All groups share one centre, and each spreads out both ways along 13 directions, with some noise.
Known rows, each followed by its group:
[ 57  15  -9  -7  64 -58  31 -61  10  11 -15  49  31  -5 -28  57 -11  -4
  21] : Q_589
[-40  -9  15 -45  30  -1 -17   6  25   0   4 -18  19 -18  13  19  22  16
  13] : Q_756
[  9  42  54 -23  59 -18  -8  30  19 -16  21 -29   7  10   6 -32 -24  17
 -20] : Q_936
[ 11  40  20  34 -11   4  16 -37  29   1  19 -12  26  -8  24 -11  24  42
  36] : Q_810
[-13  -8  -4   9 -30 -19  -5 -27  -5 -14  15  14 -10  10  34  11  56 -13
   0] : Q_589
[  7 -26 -36 -44  17  23  22  22  40   2  48  -8  41   6  13   1 -38 -26
 -11] : Q_977
[  6  24  36   3  21  -6   7 -16  -3  -3  -7   5 -19  13 -18 -16  11 -33
   7] : Q_756
[ 28  12 -20 -10  11  30  -6  15  31  -3  21  19  26 -26 -35  17 -40 -12
  -4] : Q_977
[-17  22 -23 -29 -13 -10  37  29   8  -5  -7  -9 -23  -1 -34  18   6  -3
  11] : Q_215
[ 19  -4  -1  -4  38 -63   8  26  10 -30  -6  27  17 -21  -1  75 -34 -11
  17] : Q_589
[ 18   5  -6  41 -24 -37  44 -21   2  14   7   1  15   0   5  23   5  18
  -5] : Q_756
[ -4 -25 -21  -5 -33  -2 -12  67  -6 -28   4   7   4  36  -8 -62   0  -7
 -50] : Q_810
[-33  -4  44  -6 -37 -45  22  28  -4 -11 -25  -3  10 -61  12  36  66   2
 -47] : Q_936
[ 26 -14  -1  10 -28 -31  10 -23  -5   3 -13  -2   1 -14  -9 -13  17 -13
  -7] : Q_589
[  8  22  -4 -58  17  -3  22   0 -23 -37  11   5 -61  15 -15 -12   2 -35
  -5] : Q_215
[  3 -31 -40  21  -3 -26  13  40  -8  21  10   1  -4  15  11  54 -27  10
   7] : Q_756
[  2  15 -19 -11   8  -8  -4 -21  13 -30  39   8   5  51  12 -25  14  35
 -20] : Q_589
[ 25  30 -22  68 -38  -1 -22  29 -20  25 -22   5 -17  -5 -14  19 -28  46
   8] : Q_756
[ 23 -35 -33 -64  12 -53  28  -2 -43   4  -4  20 -27 -16 -24  20   1 -17
 -29] : Q_810
[  6  -1 -10 -10  15  -8  26  31   5 -13 -21   9   9  13   2   6  -7  10
 -13] : Q_810
[  9 -24   6  18   0 -12  10  -6 -14 -10   2  10   1  -9  14  11 -15 -15
 -10] : Q_589
[ -2  55  33  16 -33   0 -11  41 -15  25 -19 -11 -12 -34  13   7 -15   4
  -5] : Q_756
[ 43  28   2  33 -22 -46  17 -98  12   2   3  -7  -6   6  19  23  13  -9
  20] : Q_936
[-14  31   6  31 -35  16 -12 -12 -12  12  25   6 -33  29   0  -6  22 -20
  -7] : Q_589
[ 20  25 -19 -13  20  33  44  -3  -2  34 -15 -19  -4  14  21  21 -28  24
 -26] : Q_977
[ -8 -10 -28  31 -24 -10  13  16 -26  11  52   7 -31   3 -29  25 -34  -2
  -9] : Q_977
[-36  -3   1  -6 -44  49 -18 -14 -25  10  11   1 -20 -68 -10   7  37  41
 -17] : Q_589
[ 41   0 -34 -54  33 -14  -7 -36  -4  11  32  17 -25 -11 -27  26  20 -22
  -2] : Q_589
[-27  -7  12   9  -3  -7  27 -45 -20  -2  39  -5 -23  19  -9 -26  26  28
   3] : Q_977
[ 52  63  -5  25 -30  23  26  10 -26  33  16   2  -5 -10 -34 -29 -72  23
 -58] : Q_756
[ 21  36 -18 -17   9 -42 -13   8  25  -9  51 -14  -7  47   3 -12   4   3
   9] : Q_589
[  1 -14 -21 -25   9  -1 -14  52 -17  -7  31  16 -32 -17 -37  21   0 -23
 -22] : Q_936
[ 18  33  53   8  25 -25 -47  -2  28 -33 -20  -3  30 -21 -20 -14  12  13
 -12] : Q_756
[ 13 -15 -39   6 -21 -12 -33  51 -13 -15   3  18 -10  -4  -9  20 -25  -4
 -20] : Q_756
[ 23   0   3 -38  30  -5   5 -41   0   9 -18   9  -3 -23  -3  19  32  -7
 -11] : Q_977
[  8   1   9 -50  26 -30 -24   7  33   5  11 -20  27 -37 -18  -1  23   2
  -3] : Q_936
[  4   3 -12  32 -75  30  22   4 -14   9  41   8   6 -11  23 -44  -2  -7
  -6] : Q_810
[-12  -2 -33  -9 -14 -43 -41  66  18   7  18 -16  22  41   7 -16  10  14
 -14] : Q_810
[-26 -22 -30  24 -58 -25 -29 -20  19   2  31 -14  11 -10 -19  16  20   9
  -4] : Q_977
[ 18  34   6   7 -10   6 -16  23 -22 -18 -13  -3 -52  12  45  23 -12 -28
 -15] : Q_215
[ 16  17  -3  -6  12 -12 -18 -13  22  -6  36   7  -3   2 -22  11  17 -17
   1] : Q_756
[ 21  35 -23  37 -35  -4  -5   8  14   0 -13 -22   2  11  -4   1 -38  35
  12] : Q_977
[ 29 -10   1 -27  -9 -40 -31  20  -9 -40 -30  18 -18 -32   4  24   9 -47
 -35] : Q_215
[ 20 -19 -27  10  -1 -29 -14  23   3 -15   4 -28 -37  37  -4  14 -11 -16
 -29] : Q_756
[-62 -39  11  -8 -38 -64   4   9   1 -17  46 -37 -27 -40 -19  47  27 -10
  16] : Q_215
[-14  12 -18  45 -36  25 -11   8  20   8  -4   0  22   0  -3  13  30  35
  -9] : Q_810
[-11 -13 -10   5 -24   8   7 -20 -19  11  11   0 -15   2  -3 -11   7   7
  -6] : Q_215
[-30  15   3  23 -50 -26 -12   5 -14  -5 -16  -9 -16 -20  -8  14  18  25
   0] : Q_589
[-22 -26 -11 -44   1 -25   5  -8 -21 -18  -3  24 -12 -22  13  14  57  -1
  35] : Q_936
[ -1   4  14  11   7  -9 -25  60  -4 -12   7  54  26 -23 -14  27 -21 -40
   3] : Q_756
[-36  -8   5  12 -24  -3  21 -11  -5 -12  36  -2   3  -7   8   0  17  21
  14] : Q_215
[  3   1 -16 -13 -31 -32  28 -17 -37 -12 -12  28 -11  12  49  -5   9 -15
  11] : Q_936
[ 15   8  25 -51  45 -38  15 -13 -13  -9  38  -1 -33 -27 -18  22 -21 -35
   3] : Q_215
[ -6 -28 -28 -49   9   4  16  17 -10  12 -25   7  19   1   7 -12  -4  18
 -31] : Q_936
[  6 -17  23  16  34 -12   0 -41 -21 -18  29  24  14 -13  36  19  -7  34
  14] : Q_589
[ 38  38  12  45 -27  -2  20 -53  20  34 -14  21  14 -27 -40  12  36 -34
  15] : Q_589
[ 36  54 -27 -25  -1  27  26 -58  25  -6   2  13   4  13 -32 -28  26  24
 -21] : Q_810
[  7  -8 -22  35 -36  33  -1 -13   5 -35  -9  14 -20  15 -48 -12  13 -10
 -49] : Q_936
[ -9  22  33  16  -4 -17  41  25  10  -5  -3  -2  10 -26  -1  23  38   5
 -13] : Q_936
[ 20 -18 -10  -6 -11 -36 -16 -75 -32   3 -19  12 -23  -5   8  23 -22 -24
  -9] : Q_936
[-22   2  -2 -13 -23   3  25  31 -27  27 -31 -11 -18  -9  26   5   6  -1
  18] : Q_756
[-29 -18  14 -28   5 -29   7 -29 -26   2   8  -5 -34 -22 -55  -1  32  28
 -31] : Q_810
[ 35 -34   3   3  15 -22 -23 -13 -16 -33 -70 -23 -12  -3 -33 -13 -38  31
 -90] : Q_756
[ 20  36  30  11 -29 -18  43 -62  -1   4   4 -14  -9 -20 -20  -7  25 -12
 -63] : Q_756
[  7 -11 -15 -35  39 -17 -37 -32  -9 -31  51  25 -48  17   4  47  22 -41
 -13] : Q_589
[  8 -13 -11  12   9 -22  24  -8   6 -15   0  -9  -3  30  34  13 -12  -8
  40] : Q_936
[-17 -58 -44 -25  -7  21  43 -44 -40   9 -12  22 -18  15  -6 -15  15   7
 -18] : Q_215
[ 15   1  10   4  14  19  14   8  10  -8  -4  22   5 -20 -18  12   0 -29
   7] : Q_810
[  4   5  -7   1 -16  -5  12  20 -15 -10 -51  38   7 -35 -21  30   3  -4
  -7] : Q_215
[ 33  42 -15  30 -65 -10 -33   2 -27 -30 -12  19 -34   5 -12 -38  13  -4
 -20] : Q_977
[ 27  -6  -8   1 -13 -47 -15 -25 -26  -2  -7  23 -17 -21 -17  18  -4 -13
  19] : Q_977
[  4 -27 -21 -35   9 -10   0  20 -18   5  -2  12  -7  10 -17   4 -17 -30
 -36] : Q_810
[-21 -28  -5 -11 -12  20 -30 -28 -24 -29  -9  26 -19  -6 -24 -33   6  -6
 -13] : Q_936
[  8  10  -3 -25   6  -9  22  18 -12   3  14  -2 -15   9  10  -3 -14 -13
   0] : Q_215
[ 26 -25  -2  -1   7 -42  -6   3 -17 -10  19  -1 -25 -15  18  36 -27 -34
   6] : Q_810
[-39 -41  -3 -13  13  38  28  41  22  25 -17  -6  71 -24  38  26 -45  -7
 -24] : Q_977
[ 28  46 -20  24  -6   7 -16 -16  43  53  38 -21  34   3 -14   6  16  31
 -17] : Q_215
[-27 -40   5  14  14 -10 -21 -20   4  18  48 -10  15   2 -14   8 -36 -26
 -13] : Q_977
[-29 -25   2 -28 -27  -8  22  21 -23  -9 -31  18  -2 -15  32   7  71 -11
 -41] : Q_977
[ 28 -39  28 -49  32 -42 -12 -21  -4 -30  13  31  33 -52  25   9   1 -27
 -51] : Q_215
[ 40 -26 -33  -1 -25 -17  22  10  -8  27  35 -26 -11  20   3 -34 -27  -7
 -29] : Q_589
[  6  11   2 -21   6  17  24  11  18 -34  -6  13   3   6 -13 -32  16 -18
 -12] : Q_810
[ 20  15 -29 -29   6  13  25  61  21 -16  -5  19  19   1 -20 -11  43  23
  -7] : Q_936
[  9  15  -9   0 -20  13  -4  51   5 -19   7   3  -8 -12  18  22 -17 -20
 -15] : Q_977
[ 18  15  16 -20  17 -26 -15  16 -10 -48  58  27 -38  -6 -26  -5  16 -43
  13] : Q_977
[ -3  18 -12  32 -47   9  10 -27 -13  19 -28  16  20 -15  16   2  -7  29
   6] : Q_936
[-27  13 -28 -14   1  -7  56  -5 -23  -2  34  -2 -63  27 -13  31  14  -1
  93] : Q_215
[-15 -11  15  15  13  14  31  17   2   9 -14  10  49 -14  -7  -7 -38  27
 -28] : Q_215
[  0   7 -63 -29 -76 -15 -10  -5   3  -9  -6   8  13  17   7 -40  72  31
 -42] : Q_810
[ 54 -28  -8 -24   1 -18  18  -5 -21  -6  11  30   3  -9  -3 -49  -2 -34
  -1] : Q_810

New rows, each followed by its group:
[ -1 -13  16  14  -6 -16   4  -7  -4 -43 -20  18 -12 -16 -14   0  24 -19
   6] : Q_936
[ 19  18  -7  -2  -6  -8  20 -16 -19   9   1  13  -5  19  13  -9 -35  -3
 -21] : Q_936
[  6  17  38  -9  10   3   4 -16 -10 -25 -42  -3  -6  -4  23 -30  16   9
 -10] : Q_977
[-25  29  21 -43  22  14  49  30 -25  55 -13   4  18   1   3 -57 -33  37
  36] : Q_589
[-15   2   5  -3   3  20  13  37  32 -20  29 -16  27  11  15 -20 -22   2
  -8] : Q_977
[ -2 -29  26  12  -5 -15  18  10  -3 -32 -27  -3  -4 -14 -17   0  -7 -27
 -54] : Q_936
[-32 -35   9  -8  -6  -3   6   9 -19 -11  11   7  -4   5   4 -21 -17 -23
   2] : Q_936
[ 23   1 -21   7 -28 -27  27  -7  -3 -19   8  14 -22   0 -11  17  42 -33
 -16] : Q_936
[ 48   2  -7 -23  52 -16 -33  12  30 -52 -14  -8  -9  21 -15  -4  -5  -4
   7] : Q_936
[ 42  14 -38 -14   3 -28  16  -5  -9 -13  12  15 -26  24  15  19   5 -17
  14] : Q_936
[-24  10  28 -53  29   3  47  -2  14 -38   4   0  17 -23 -33  -1  -5   4
 -41] : Q_215
[-22 -36  37  -2  -5 -29  25   1 -47  -4  11  51  20 -59  -7 -13 -19  -6
  17] : Q_215
[-11 -30   3 -23 -39 -54  -4 -10 -21 -24  54 -21 -36 -15  20 -23  30 -23
 -10] : Q_810
[ 26  40 -17 -25  -3 -17   9  18   8  15  -2  -2  -9 -12  -4  38   8 -13
  -6] : Q_215
[-22 -18 -10 -19  11   5  -9  10   5  18  34 -15   9  -7  -8   3 -12   6
  11] : Q_936
[  4 -18  29   0   5 -66 -26   9 -37   0  17 -36 -31 -34   5   2 -41  37
  20] : Q_589
[ 26  25  17 -15  11 -30  -6  -3 -11  34 -49 -13  -3  18  21 -19  42  -4
 -46] : Q_977
[ -4  -7   2   9 -33 -25 -21   8  15  14  51 -21  21 -11   7 -23  11  -1
 -25] : Q_215
[ 24  34 -23  -1 -11 -48  -7  43 -18  -6  12  45  -3   8  -3  34 -18 -15
  12] : Q_589
[  9 -12 -23 -54 -13 -75 -15  44 -19  26  30  12   4  -4   2 -24  19 -22
   7] : Q_810
[ 10  23  -5  30 -24  24  12   4  21 -19   1   2  21   8  31 -10  -3  10
   8] : Q_810
[  5   0  -8 -11 -17  -1  36  -7  -8  -2  31   7 -14 -21  -2   1  18 -10
  -2] : Q_810
[ -2 -26   8 -31  10 -29  39  -9  12  15  -9  -8  34 -22  -2  -4  18 -11
  -6] : Q_936
[  8 -51   2 -52  16 -39 -10  25 -28 -22   4  26 -15 -26 -26  -5 -10 -63
 -20] : Q_936
[ 10  -4   2   5  22 -10 -29   0   0   4   2   5   3   3 -27   7 -11  -4
  -8] : Q_810
[  6  -6 -16 -61  12  -2 -11 -86 -21  41 -13  30   6 -19 -44 -12   5 -19
 -27] : Q_810
[-12  22  37 -27 -18  22 -18  -7  -6 -41   2 -14 -47   3 -24 -40  10 -60
 -77] : Q_756
[ 13 -33  29  12  16 -17  21  -2 -21   4   6  11   7 -30  -7  -7 -10  -5
  21] : Q_810
[-28   9  50  40   1  -2  30  12   8 -24  23 -31  13   8  29 -33  -3  52
  22] : Q_810
[  7 -46 -58 -12   9 -11   0 -11   3  31  58  -5 -13  10   1  41 -30 -21
  76] : Q_936
[-45 -24 -17  -6 -18 -27  40  -2   3  35  21 -19  25  34   9 -37  47  32
 -11] : Q_977
[-29  15  26 -10  36  10  29 -38   6 -44   8 -29 -44   5 -46  15  13  34
 -37] : Q_810
[ 23 -16  -1 -21  18 -30  16 -21  11 -13  16 -44 -25  29  -2  -7 -14  -8
 -53] : Q_756
[ 26   7   1  -7  -6 -22  12 -27  24 -15  24  -3  -1   1 -30 -17  36 -34
 -10] : Q_936
[ 11 -12 -35 -62 -13 -34   6 -12   4 -21 -38  14  26   9  44 -29  43  13
   3] : Q_936
[ -5  -5  -4 -48  -5 -28  -4 -32   3  33  15  -1  15 -43 -19   6  39   0
 -21] : Q_936
[ 16   6  11  19   4 -23   5 -64  25 -44 -18 -30 -19  25   5  11  20   6
 -30] : Q_936
[  1  21 -10  24 -25  12  -8 -14   7 -15  -7  21  -3 -10 -39   3  26  14
   1] : Q_215
[  9 -21  20  19   3 -53  34 -50  12 -25  -1 -21  20   3  17 -11  14  32
   1] : Q_756
[ 15  10 -21 -50 -14 -52   5 -78 -29 -38 -14  22 -35  26  53  -5  53 -10
   9] : Q_936
[-28  41   9 -43  22  -3  12  22  -9   2  22  10 -30  -3 -80  -8  14  13
 -37] : Q_810
[ 30   4  -2  -5   5 -14 -15 -13  -3 -15  15  -8 -35 -11   9  37 -13 -24
  -3] : Q_977
[-19 -12  35  13  -1  -4  24  44   5 -31  -7 -13  -2  -1 -11  -6   4 -12
 -58] : Q_936
[ 34  69  17  11 -25  -4   5 -17   8  11  31   4 -11   7 -21 -34  12 -16
  -6] : Q_756
[-18  -7  34  49 -20  -8 -10 -27 -27  -1 -11   6  12  14 -23 -61 -38  23
   0] : Q_977
[  9  -6 -37 -30  -6   2 -49 -40  -9  -7  -9  23  13  12  25 -29 -12  23
  76] : Q_936
[ -5 -21 -33  -6 -11  -6  -7  11 -15 -16  35  -4 -47  25   2  22 -12 -21
 -12] : Q_936
[-10  -2  -9 -32  37  18 -26  -5 -17 -38  54  33 -30  40  21   0   2 -21
 -24] : Q_589
[ 30  15 -14  14  -4 -42  29  -5   4   5  80  -7 -14  13   6  25 -18 -23
  10] : Q_756
[ -7 -14   2  -4   0 -19  20 -30  -4   2 -14   8  20 -28  -4  11  -5  19
  40] : Q_977
[ 17  11  13  14  -4  15  -4 -21   3  10  32  14  39   9  63 -29   9  20
  -4] : Q_215
[-11 -15 -18 -29  17  25  -1  65 -38  -3  12  46 -14 -10 -23  -7 -18   1
  15] : Q_936
[ 14  17 -22 -21   2  -4 -16   4  16  -5   8   4   1  24 -18  -7   0  -7
 -21] : Q_810
[-11   7   3  12   4 -23  21   0   3  36 -11 -15  15  -4   1  25   4  31
   9] : Q_977
[-13  -2   3  -7 -26  -4  14  20  -3  -7  14   9  19  -4   4 -33  -2   5
 -24] : Q_215
[  9  30 -13 -33  -9 -28  33 -53 -37  20  24  32  -9  13  38 -14   2  -8
  47] : Q_936
[  8 -10 -24   7 -29   3   8  -1   9   5  -9  15  26  -9 -10 -16   1  -4
  12] : Q_936
[-40 -16  24 -30  -6 -39  53  35 -41  -9   4  -6 -11 -16  13  -4 -14   9
  -9] : Q_810
[ 12  -1   9  -8  -6 -31  -1 -10  -2 -43 -14   5  -9 -22  16   7   2  -4
  35] : Q_977
[-38  18  34  22 -24  12  39  35  28  -8 -23 -30  42   5   5 -47  -9  28
   2] : Q_589
[-11  11 -20  87 -57  51  -9  12 -14   8  -2   7  -7  -4 -23  22 -45  28
 -16] : Q_936
[ 12  24  -2 -52   8 -18  23 -25 -20  13 -15  30   4 -16  -5   6 -20 -23
  -2] : Q_810
[-12 -38 -11 -68  26 -39 -13   2 -25  -1   7   8 -32  -9 -63   5  22 -36
 -44] : Q_810
[ 35  -4  -4 -10 -11 -44  19 -33  -3  23 -13  17  17 -33  -1  14  29  -1
  24] : Q_589
[ 28 -17 -14 -42  -4 -37  22 -71   3  -3 -18  -2   6 -32 -20  17  42   8
 -42] : Q_756
[-11   6  10   3 -25  -3 -26  29   4  -7   7  -2  21 -11  10 -31 -13   6
  -8] : Q_936
[ -4  24   6   3   1 -22   9  -9 -10   2  21  -7 -21   0  26  36   4  10
   5] : Q_936
[-22  64 -25 -62   0  16  47 -22  13  62  37  -1  19  18  -3   4 -18   0
  -8] : Q_810
[  1  38  30 -51  37 -32  61  48  -4  43  40   1   9 -26  -1  23  15  -8
 -31] : Q_936
[-39  11  10 -32 -30   3 -28  59  -9  -2   7  -2   3 -38  37  13   4  -2
  24] : Q_756
[-14  18 -20  -8  12   8  40  -4   4   5  51 -24 -38  35  -2  23  -8  10
  27] : Q_215
[ -6  -4  10 -23   6   7 -16  -5  18 -24  -3 -12  -4  -3  18   1  38 -14
 -34] : Q_977
[ 24  18  21   0 -30   5  39 -31  -4 -26  33   3 -11 -24  29 -27   8 -20
  22] : Q_810
[ 37  25  -9 -17   1  19   5 -33  30  10   9  14  32  12  21 -31 -10 -25
  18] : Q_810
[-15 -27 -15  20   1 -11  10  -7  -3   8 -30   9  11  -1  -5  33   8  26
  -7] : Q_756
[-17 -15 -23  22 -33  14 -30  -3   1  14  16   2   7 -21 -12  10  -9   8
  41] : Q_936
